The rows are grouped in 3 ways, from coarse to fine. Each group lies inside one group of the grouping before and may be the whole of it. The rows also spread widely along 8 directions, which tell nothing about the answers.
In the rows, zero is written as 128.
Known rows, each followed by its group in each grouping:
[118 111 177 129 123 110 137 128 112 158 172 112 165 153 123 129 136  89
 121 115  79 130 155 153 142  97]
q863 mosid q800
[112  98 142 128 112 159 136  60 129 131 138 149 112  96 130 135 135 148
 133 123  84 130 120 151 141 125]
q780 vus q300
[154 111 143 120 116 111 132  70 100 120 120 112 154 131 127 136 146 225
  72 116 185  96 121 127 126 154]
q348 sep q61
[101  95 131 173  96 112 139 118 116 138 134 117 171 112 135 117 143 134
 147 124  95 114 157 143 125  91]
q780 Vosot q314
[127 130 134 132 117 145 113 176 102 149 106 121 151 106 142 143 128  95
 144 129  88 127 103 140  92 118]
q348 sep q456
[162 159 111 156 107 122 147  78 144 107 124 111 154 125 124 138 136 122
 100 122 129 128 132 132 124 155]
q850 nobi q87
[118 116 167 124 146 125 137 145 122 156 160 128 151 134 127 154 125  93
 111 128 105 120 155 147 127 105]
q850 dabe q679
[141 143 119 168 104  97 144 108 132 108 137  92 191 123 117 127 144 128
 121 137 133 116 148 127 116 121]
q348 Limez q717
[130 140 162  91 154 161 127 117 125 146 144 138 107 123 136 163 119  97
 115 122 101 140 116 145 127 147]
q780 zeso q628
[152 142 154 120 134 122 159 143 112 145 139 115 176 134 146 153 140 146
  78 138 138  90 135  99 109 146]
q406 zasu q130
[144 165 108 160 119 114 131 105 150 107 137  81 169 126 116 134 138  83
 128 126 122 148 150 148 116 123]
q780 Vosot q254
[151 136 141  96 161 157 130 107 139 126 139 121 122 105 124 168 134 131
  99 140 136 130 121 148 115 138]
q406 Bosud q23
[145 117 109 112 159 172 138 133 127 144 120 118 133  91 155 150 147 172
 120 148 140 101 106 124  86  96]
q850 dabe q375
[152 159 164 123  95 119 117 115  97 133 125 125 157 151 118 149 113  91
  96  97  98 133 104 130 131 182]
q348 sep q994
[112 106 146 131 136 128 124 132 115 140 110 136 122 116 121 147 119 105
 118 118 116 132 150 169 129 127]
q850 nobi q310
[134  98 129 136 116 135 150  90 110 127 120 126 157 108 138 135 147 203
  96 132 145  88 138 120 113 132]
q406 muli q338
[148 164 116 150 115 131 135 124 143 116 124 104 161 110 119 144 131  86
 134 141 106 137 119 134 104 137]
q348 Limez q66
[127 117 161 118 103 143 104 110  92 147 121 149 123 130 137 142 122 100
 122  88  67 137 104 161 138 148]
q850 nobi q411
[132 138 115 133 160 159 135 151 150 127 144 105 141  96 130 152 141  82
 142 159 101 139 139 150  90  94]
q406 muli q158
[169 173 159  86 161 147 123  90 137 126 192  83 137 155 141 153 145 123
  85 116 140 145 111 146 121 134]
q780 Gur q323
[131 113 118 140 128 133 144 121 132 138 121 103 151 111 128 124 147 136
 133 138 121 125 141 146 105  94]
q863 mosid q977
[146 143 138 112 156 122 141  92 150 119 134 102 127 133  95 148 128 112
  93 135 154 149 157 157 127 135]
q863 mosid q230
[117 101 169 126 128  99 112 104 111 136 152 118 144 149 106 135 127 110
 101  98 120 139 168 179 149 120]
q850 dabe q45
[154 115  86 108 134 188  99  98 125 118 103  95 112  87 150 127 158 163
 154 126 123 144  76 164  87  95]
q863 zod q405
[137 123 133 101 160 166 130 119 137 134 140 119 124  94 137 162 137 157
 124 154 134 121 106 141 103 112]
q348 Limez q262
[163 132 156 115 126 119 123  87 112 125 188  83 180 152 146 134 163 183
  95 117 144 109 113 133 125 115]
q348 Limez q262
[125 125 123 147 137 121 135 159 119 139 103 115 147 113 131 143 129 108
 116 133 133 119 151 148 104 119]
q850 nobi q87
[168 170 145 139 115 121 128 107 129 119 170  90 176 152 124 141 140  89
 111 120 103 143 115 132 121 137]
q348 sep q994
[139 135 130 114 135 177 136 146 119 147 103 141 126  87 143 164 123 129
 128 148 105 116  83 118  91 136]
q348 sep q994
[127 115 148 120 137 125 120 115 119 136 132 121 135 130 115 148 125 120
 104 113 130 131 149 162 128 125]
q850 dabe q679
[106  93 171 117 142 100  91 189  78 155 127  99 158 142 126 137 132 116
 115 112 136 126 152 175 113 102]
q348 sep q456
[150 134 152 117 119 146 137  75 129 129 155 134 137 119 131 150 136 145
 110 129 105 125  98 129 131 144]
q348 sep q61
[161 168 174 105 135 126 124 120 115 143 156 121 142 163 133 159 119  73
  81  98 103 137 119 141 136 166]
q850 nobi q310
[122 120 159 115 109 149 120 143  98 154 117 147 139 111 143 151 121 114
 131 121  77 116  93 133 115 142]
q348 Limez q66
[166 137 148  94 105 155  88  86  96 126 129 115 128 133 141 139 137 151
 108  92 110 143  66 151 119 160]
q348 sep q456
[140 159 166 120 118 140 120 136 118 149 150 137 136 145 136 155 114  38
 118 103  55 149 112 150 133 150]
q850 nobi q87
[138 121 158 107 138 134 150 104 120 150 139 121 139 132 126 144 131 142
  94 126 126 115 133 133 129 129]
q863 mosid q800
[147 147 141 118 155 162 145  83 165 128 174 129 114 114 131 163 132  94
 115 140  97 148 123 152 132 125]
q850 nobi q87
[165 151 146 110 135 110 147  66 132 110 128 109 147 134 109 157 130 182
  56 127 190 109 131 121 128 185]
q348 Limez q66

New rows, each followed by its group in each grouping:
[100  97 161 144 109 100 131 122 107 138 122 136 155 120 110 140 123 124
 121 123 111 117 156 153 137 133]
q348 Limez q66
[138 147 131 138 121 133 126 138 122 136 111 126 139 122 129 148 120  76
 119 117 100 136 127 148 115 144]
q850 nobi q87
[174 176 110 123 117 145  97 121 123 110 110  90 143 123 125 141 132  94
 126 116 120 156  85 147  97 151]
q348 sep q61
[146 150 161 124 137 141 148 118 141 148 189 123 159 140 137 156 133  79
 112 130  81 127 130 128 128 113]
q850 dabe q679
[131 112 170 126 128 104 162 104 121 152 162 116 168 150 125 133 141 142
  91 125 123 106 160 129 136 116]
q863 mosid q977
[171 137 149  73 137 156  84  93  98 128 138  98 126 135 147 146 146 177
  97 101 144 135  66 153 112 150]
q348 Limez q66
[139 127 163 105 115 119  96 164  69 151 109 110 161 143 145 140 131 138
 103  99 128 110 101 139 106 147]
q348 Limez q66
[122  94 148 121 120 159 118 105 108 149 141 142 121 112 153 139 142 141
 133 112  82 127 105 159 129 110]
q850 nobi q87
[138 130 141 113 127 139 136 127 114 147 107 121 135 122 124 143 124 119
 107 120 119 123 124 137 115 138]
q863 mosid q800
[ 76  88 162 124 166 135 144 179 120 166 142 129 133 104 137 151 129 111
 136 152 115 114 169 158 110  76]
q780 Gur q323
[161 155 146 111 143 153 123 101 141 126 179 104 139 127 133 152 144 104
 123 136 101 148  98 144 119 120]
q348 sep q61
[154 158 112 159 150 115 155 130 153 119 145  86 169 126 128 143 145  99
 109 147 145 124 161 136 105 108]
q850 nobi q310
[129 134 120 149 109 125 150 129 117 137  92 121 160 106 136 138 127 144
 111 132 136  99 136 112 104 140]
q780 Vosot q314
[142 136 163 125 146  98 117 141 112 132 164  82 173 158 115 144 137 109
  96 121 146 133 151 153 122 120]
q348 sep q994
[116 105 136 144 138 103 132 147 120 141 134  86 165 133 113 122 142 108
 127 130 130 131 176 165 117  83]
q863 mosid q800
[103  50 151 136 107 120 153  69 107 148 130 137 145 112 130 114 152 216
 118 124 124  97 152 146 140  95]
q863 mosid q977
[160 174 136 143  71 146 146  95 130 138 132 132 159 135 132 129 123  56
 136 106  33 143  91 117 124 157]
q863 mosid q977
[126 109 154  96 135 138 100  96  99 134 128 120 113 134 133 139 132 149
 110  95 133 139 122 167 134 140]
q780 zeso q628
[137 128 124 132 153 143 149 140 138 143 143 112 154 109 138 151 139 126
 118 150 134 111 142 131 100  94]
q850 dabe q679
[122  77 122 154  95 119 158  78 111 137 116 119 163 109 133 110 154 205
 120 127 129  94 143 131 126 102]
q863 mosid q800
[139 110 142 108 138 126  89 107  98 131 154  73 153 143 149 125 162 175
 111  98 151 132 123 168 118  97]
q780 Vosot q254
[134  95 132 138  99 131 105  68 117 124 162  90 149 135 125 103 160 137
 150  99  84 156 124 183 140  83]
q863 mosid q800
[123 125 121 130 171 150 150 131 152 132 144 104 134  96 131 147 144 125
 126 164 137 125 152 145 103  90]
q780 vus q300
[192 196  69 138 148 193 156  66 195  99 168  75 147  86 157 150 166 131
 141 168 121 142  82 110  83 104]
q780 Vosot q254
[114  95 132 162 123 125 143 105 132 132 152 119 153 114 134 126 149 127
 141 131  98 125 156 160 130  82]
q850 nobi q310
[124 122 131 113 154 148 129 111 133 133 117 116 120 100 128 155 129 145
 112 136 145 127 134 149 112 125]
q780 Vosot q254
[139 120 151 120 129 134 113  65 139 114 168 111 129 125 109 142 139 129
 119 121 112 158 125 172 141 126]
q348 sep q456
[155 179 152  90 121 157 102 155  91 148 107 115 131 141 153 153 115  85
 103  94 102 135  76 133  99 172]
q780 Gur q323
[176 147 110 102 127 167 118  62 133 109 123 100 122 116 137 138 147 156
 112 115 134 141  83 143 109 142]
q863 zod q405
[165 144 134 116  88 156 105  97  91 135 107 132 134 133 158 135 134 138
 107  84  92 126  67 136 118 168]
q850 nobi q87
[150 151 142 118 117 134 120 132 108 142 110 126 143 134 129 148 116  97
  99 105 111 125 114 135 113 156]
q850 dabe q45
[113  99 172  89 177 141 143  95 130 146 163 134 109 121 130 162 134 161
  94 136 152 120 154 151 139 122]
q780 zeso q628
[ 98  77 156  98 130 179 106 160  86 178  98 171 102  92 150 156 113 125
 141 114  74 117  98 156 111 111]
q850 dabe q679
[144 130 102 150 112 117 122 142 104 117  88  91 172 116 129 125 144 142
 111 121 150 111 141 138  88 133]
q406 muli q158
[162 167 134 132 142 137 145 146 140 130 160  98 175 123 137 156 144  85
 113 145 107 121 130 125 102 118]
q406 Bosud q23
[159 166 137 139  96 100 130 173  86 136  97  98 197 150 140 135 132 106
  87 107 128 102 128 107  99 168]
q406 zasu q130
[139 138 148 140 120 139 152 127 120 150 144 138 156 122 148 149 133 105
 114 129  85 107 124 118 120 128]
q850 nobi q411
[ 95  89 195 116 133 111 170  92 112 161 145 164 144 127 126 163 118 172
  71 125 135  82 168 117 155 150]
q780 Vosot q254
[134 117 135 146 106 138 133 100 124 129 150 117 159 111 137 132 148 140
 138 133  93 124 114 138 119 109]
q348 sep q456
[164 164 155  77 144 172 117 140 107 150 111 138 114 116 142 175 113 115
  96 125 115 126  65 119 100 173]
q348 sep q61
[135 103  92 131 150 152 112 134 120 115  99  89 136  90 135 133 152 173
 129 141 163 123 136 160  81  96]
q406 muli q338
[109  72 188  72 150 146  59 151  69 169 150 123 109 146 143 139 131 121
 123  80  93 148 113 203 131  93]
q850 dabe q45
[141 113 158 113 149 134 155  65 139 135 177 132 141 130 127 153 140 169
  85 130 135 107 144 130 142 122]
q850 dabe q375
[146 102 146  91 164 154 142  53 145 131 166 108 113 118 124 144 151 189
  96 137 151 130 130 155 133 107]
q863 mosid q800
[161 155 130 111 121 134 111  89 122 110  99 116 123 121 107 152 118 128
  95 114 147 144 104 147 119 180]
q348 sep q61
[132 106 129 119 131 152 112 134 108 142 137 101 144 117 149 127 151 128
 147 121  99 131 112 158 105  84]
q863 zod q405
[122 120 121 135 127 154 119  97 146 123 134 134 117 101 112 143 124  82
 151 124  75 157 129 171 126 109]
q850 dabe q375
[133 119 157 133 111 111 140 112 105 145 132 131 160 140 128 139 127 132
  91 108 118 103 143 130 132 140]
q850 dabe q45
[112  71 183 108 137 121 135  74 111 146 185 125 141 143 129 133 150 166
 108 113 114 118 152 162 155  97]
q863 zod q405
[131 111 146 133 113 120 130  86 108 129 144 110 155 133 135 123 148 166
 102 110 129 113 138 141 133 126]
q780 vus q300
[137 145 110 153 100 126 136 123 128 116  92 117 160 101 117 141 124 119
 130 134 122 121 123 131 105 147]
q348 Limez q262
[167 156 125 118 157 143 143 119 143 131 152  98 153 127 138 156 142 131
  93 140 152 117 128 125 102 119]
q850 dabe q679
[165 173 128 138 110 136 134 126 129 129 154  91 177 143 141 131 144  67
 131 119  79 138 108 126 107 122]
q863 zod q405
[127 116 169 114 152 142 146  80 143 139 172 145 116 126 125 160 128 112
 104 128  99 135 142 157 150 126]
q850 nobi q310
[ 98 108 148 137 102 120 110 115 105 137 103 134 133 118 114 138 115 101
 131  99  94 139 143 167 137 139]
q780 Vosot q254
[129 118 127 147  90 139 128 144  94 152  99 136 160 111 150 129 131 121
 134 113  82 104 109 126 104 121]
q850 dabe q45
[168 159 137 110 131 130 139  86 129 116 117 117 137 123 117 159 126 155
  76 130 164 119 110 120 117 178]
q348 sep q61
[175 171 116 115  99 157 129 111 110 125  86 122 150 108 146 152 127 156
 101 121 130 104  65  99  93 183]
q348 Limez q262
[122 124 163 139 124 114 149 122 119 149 155 120 168 135 138 141 134 125
 105 126 114 108 151 124 129 121]
q780 Vosot q314
[122 133 151 134 125 125 138 124 120 139 149 120 150 132 134 140 132  95
 126 120  98 129 144 140 129 125]
q780 zeso q628
[154 127 129 125 135 141 132  29 156  95 162 106 125 115 103 145 145 169
 107 135 146 149 124 156 138 135]
q348 sep q994
[125 112 159 123 137 127 138  88 137 128 156 128 135 116 112 152 131 137
 108 138 123 132 141 150 136 128]
q348 sep q456
[129 116 189  98 130 138 120  85 113 149 166 151 115 148 130 156 122 110
  92  95  86 139 122 162 159 151]
q850 nobi q87
[147 145  97 188  89  98 130 113 123 106 111  91 184 127 122 114 145 101
 130 112 115 130 150 146 114 122]
q850 nobi q411
[169 149 133 115 127 131 161  65 138 125 132 108 148 132 121 142 137 163
  75 128 152 113 125 115 124 156]
q863 mosid q800
[125 113 172 118 129 102 112 110 105 132 140 118 144 144 105 145 125 127
  95 110 136 133 146 161 141 143]
q348 sep q61
[147 142 106 126 151 177 136 171 130 142 132 105 153  91 163 148 152 114
 143 158 100 114 103 124  69  92]
q406 muli q158
[142 156 116 133  73 139 119 121  88 128  55 129 141 116 139 132 115 125
 113  91 112 120  90 126 102 186]
q780 Gur q323
[157 116 119  97 153 163 105 147 100 137 125  85 143 111 166 138 163 185
 115 131 149 116  93 142  84 101]
q406 zasu q130
[149 118 141 109 112 165 103 102  98 133 142 118 139 125 154 133 147 146
 123 103  87 129  89 146 112 126]
q406 muli q338
[163 176 109 119 175 147 139 149 160 117 121  88 137 101 116 168 128  99
 106 168 166 139 128 134  81 133]
q348 sep q456
[160 137 120 126 115 144 143  71 136 111 127 116 144 110 130 142 145 164
 101 131 130 122 114 126 120 153]
q406 zasu q130
[127 111 156 104 126 176 126 110 115 158 147 161 118 109 147 154 125 117
 133 118  59 123  93 137 126 121]
q850 dabe q375
[129 139 163 116 136 131 140  99 130 137 159 129 133 136 128 151 126 102
 108 119 106 133 142 141 140 143]
q780 zeso q628
[145 152 125 139 111 120 131  82 140 110 105 126 132 123  94 146 110  90
 100 110 123 146 143 152 133 169]
q850 dabe q45
[140 120 111 149 101 144 136  84 129 123 121 127 145 105 131 129 139 141
 129 121 102 123 119 139 118 122]
q850 dabe q45
[143 146 139 123 136 126 121 101 139 115 149 103 144 123 111 150 131 107
 117 132 127 144 127 152 123 135]
q348 Limez q717
[100 108 125 161 117 116 141 121 129 126 129 110 154 109 123 125 138 121
 141 132 116 128 165 159 118  96]
q780 Gur q323
[ 97 114 168 125 127 126 144 131 113 153 124 156 129 121 123 154 110  93
 119 120  95 121 155 141 138 145]
q780 zeso q628
[142 137 119 139 127 110 105 110 127 103 116  88 145 123 100 134 133 110
 121 123 147 154 140 172 116 129]
q348 sep q61
[144 139 142 122 131 125 123 137 113 137 139  95 160 141 133 135 139  96
 118 115 112 131 130 145 112 118]
q863 zod q405
[141 142 111 144 118 144 147  93 151 113 117 123 141  89 118 148 132 132
 131 149 118 127 116 131 110 140]
q348 Limez q66
[139 102 133 105 137 155 144  46 144 127 127 130 105 105 116 140 137 183
 105 130 138 133 123 153 132 130]
q863 mosid q977
[165 157 128 134 139 136 142 110 135 127 153 101 156 134 145 144 146 119
 103 128 126 124 122 131 112 124]
q850 nobi q310
[141 125 148 102 141 156 147 110 129 153 133 129 126 117 135 147 133 134
 110 134 110 123 114 133 115 126]
q863 mosid q977
[139 133 131 114 170 139 122 110 145 121 127 111 109 114 110 160 127 109
 103 133 151 149 149 172 120 129]
q850 nobi q411
[219 214 101  84 189 167 118 113 154 108 133  65 126 129 142 170 144 125
  68 135 192 144  89 130  79 157]
q850 nobi q411
[102  75 138 134 110 137 117 149  86 159  97 143 143 106 143 134 130 149
 134 112 104 103 130 150 113 102]
q850 dabe q679
[121 125 111 176 123 110 145  87 161 107 167  83 174 115 118 124 155 112
 145 142 117 141 173 157 126  80]
q780 Vosot q254
[153 117 125  95 147 169 158  50 141 123 112 137 105  92 130 157 137 208
  86 141 164 106 107 121 117 153]
q863 zod q405
[139 149 139 127 126 151 140 121 131 143 143 122 147 118 146 148 131 108
 121 131  96 123 113 122 112 128]
q780 Vosot q314
[124 109 151 127 157 116 137  98 142 130 173 113 145 133 110 145 138 123
 106 132 134 131 174 161 137  97]
q850 dabe q375
[148 137 132 118 169 117 135 147 120 134 111  96 143 130 130 155 134 143
  76 132 190 110 154 142 102 132]
q850 nobi q310
[126 122 168 116 112 161 165  94 122 155 131 182 126  97 136 168 114 140
 112 142  76 100  93 103 132 161]
q348 sep q61
[136 145 134 132 127 149 145 148 128 150 119 137 148 112 135 158 117  86
 119 133  96 115 123 122 104 130]
q850 dabe q679
[147 142 125 117 134 148 118 118 129 126 125 102 135 121 125 140 134  93
 129 121 109 147 117 156 109 123]
q863 zod q405
[150 163 143 115 159 123 117 175 123 135 150  80 167 135 130 154 135  87
 113 142 138 131 127 138  95 115]
q348 Limez q717
[146 145 138  90 140 182 102 159 108 150 119 123 122 102 156 159 130 109
 139 131  89 133  62 139  88 129]
q348 Limez q66
[176 167 123 141 105 118 134  88 134 114 161  74 180 158 126 117 153 105
 114 113 110 143 123 134 121 121]
q863 mosid q230
[142 149 134 141 150 123 156 131 151 133 160 106 166 128 121 154 132  91
 105 146 130 121 162 131 113 110]
q850 dabe q679
[152 137 115 145 150 156 167  81 167 122 164 116 140 100 142 149 151 138
 122 157 118 123 130 130 116 102]
q850 nobi q310
[139 121 150 106 151 125 125 132 110 145 125 115 139 132 129 150 129 144
  84 119 155 113 140 144 114 130]
q850 dabe q45
[115 124 142 125 153 150 149 164 133 158 118 144 133 101 126 168 112  83
 122 148 106 116 144 135 105 114]
q850 dabe q679
[133 153 124 146 121 145 149 116 154 121 110 139 132  90 104 160 110  77
 131 152  97 141 126 134 112 151]
q348 sep q456
[116 129 143 143  92 120 118 152  85 146 105 126 159 133 143 127 125  91
 136  97  85 120 127 137 117 139]
q780 zeso q628
[138 126 126 150 107 117 141 119 113 135 118 118 171 126 130 135 133 137
 107 117 129 104 142 127 115 126]
q850 dabe q679
[155 171 127 130 112 141 110 103 131 116 140  98 141 135 126 132 131  65
 128 107  86 161 112 153 120 143]
q780 vus q300
[151 134 125 166  93 103 150  51 134 106 138 114 164 136 120 124 143 146
  98 108 127 121 148 139 144 146]
q850 nobi q310
[125 105 171 107 140 162 158  92 124 150 161 159 130 110 139 162 130 154
  99 139  95 100 126 120 131 136]
q406 muli q338
[158 150 113 112 125 147 146 128 114 140  66 119 135 108 129 147 122 147
  91 128 152 106 107 113  93 164]
q863 mosid q800
[ 99  84 142 155  98 139 153  95 114 146 136 148 147  99 142 124 142 154
 141 131  78 102 137 132 132 105]
q780 vus q300
[137 134 136 112 152 153 130 107 144 122 143 121 122 110 116 157 130 104
 113 137 115 142 136 156 115 133]
q406 muli q158
[134 132 151 110 126 143 127  94 118 133 141 119 130 127 139 142 134 140
 107 112 121 130 116 147 124 137]
q780 Gur q323
[144 132 145 121 132 117 142  79 137 126 137 106 138 137 102 138 129 124
  92 120 136 138 151 152 138 140]
q863 mosid q800
[155 144 140 111 141 145 131  99 137 123 140 113 134 115 124 157 134 139
 100 138 138 132 112 137 113 144]
q348 sep q456
[103 106 178 138 110 110 167  84 118 143 160 146 155 133 128 141 130 147
  98 121 108 102 160 130 152 134]
q780 Gur q323
[126 125 177  85 146 136 108 109 106 143 133 129 110 138 120 154 117 114
  88 102 125 140 131 162 138 157]
q780 vus q300
[191 175 118  75 160 204 132  90 152 121 144 112 110 100 154 169 145 147
 100 147 123 137  60 118  95 154]
q406 zasu q130
[134 147  97 164 141 144 162 129 173 116 136 105 157  78 122 149 142 100
 155 180 112 128 136 130  92  96]
q348 Limez q66
[173 204 168 108 148 102 140 139 128 127 135 100 162 166  99 176 104  67
  51 123 159 131 139 117 119 199]
q348 sep q994
[144 110 138 127 147 146 128  95 128 134 173 106 142 121 150 137 161 156
 120 129 118 125 125 153 122  87]
q850 nobi q411
[134 104 121 123 137 133 103  83 131 108 133  94 129 105 115 133 150 168
 130 129 149 145 126 179 119 110]
q348 Limez q66
[185 151 116  83 157 182 130  89 136 133 142  89 122 115 151 145 154 172
 101 136 144 129  76 129  95 120]
q863 mosid q800
[112 123 177 147 116  94 160 144 114 151 149 135 183 135 122 150 123 104
 105 136 103  97 160 118 132 135]
q348 Limez q66
[124 114 116 134 144 127 151 137 133 139  93 109 141 103 116 137 133 137
 117 147 150 118 156 144  99 109]
q863 mosid q977
[149 126 160 121 131 116 122  92 112 132 163 106 150 154 136 137 144 139
  90 100 130 127 136 155 140 128]
q850 nobi q310
[129 136 136 122 139 163 161  89 149 133 152 131 125  99 140 152 136 136
 122 147 108 122 120 131 117 122]
q780 Gur q323
[110 114 151 156 124  73 129 151 110 135 125 105 176 150  98 135 120  88
 100 110 142 122 199 163 132 119]
q850 dabe q679
[100 110 177 110 159 125 149 157 110 165 141 140 138 126 137 159 122 117
 104 135 125 104 162 132 125 123]
q780 zeso q628
[145 139 122 100 155 172 128 144 115 146 118 113 125 104 164 151 141 146
 122 135 134 115  96 125  89 123]
q780 zeso q628
[134 111 112 105 165 128 126 143 118 136  69  96 121 106 113 140 131 168
  95 137 200 121 152 159  89 122]
q863 mosid q977
[143 126 114 132 134 150 118 115 129 119 122 102 137 102 124 143 140 139
 133 139 131 138 110 151 102 115]
q348 sep q994
[168 162 135 132 130  97 123 105 119 114 127  86 161 160 119 138 135 118
  73  99 165 132 147 149 124 157]
q850 nobi q310
[158 121 135  69 189 174  69  94 127 121 151  90  82 123 133 153 146 139
 112 110 150 174 101 206 116 109]
q850 nobi q411
[148 156 131 124 120 156 114 111 125 129 160 104 142 131 152 134 145  85
 147 111  74 152  99 146 117 119]
q780 zeso q628
[168 180 129 128 142 143 131 103 154 121 190  73 168 140 145 145 154  91
 120 131 109 145 117 133 111 109]
q780 Vosot q254
[142 137 151  91 151 136  94 104 125 118 128 107 112 126 107 157 123 119
 103 115 144 156 117 176 125 153]
q348 Limez q66
[139 115 157  98 139 167 141 133  99 161 125 144 135 107 156 164 132 180
 101 140 124  91  83 106 102 138]
q348 sep q994
[159 162 154 110 127 140 119  64 145 105 161 119 127 143 102 156 120  79
  94 107  98 163 130 158 143 173]
q406 muli q338
[141 141 145  86 143 197 107  98 133 145 151 132 100 103 154 162 131 106
 139 120  70 152  70 151 117 126]
q780 Vosot q254
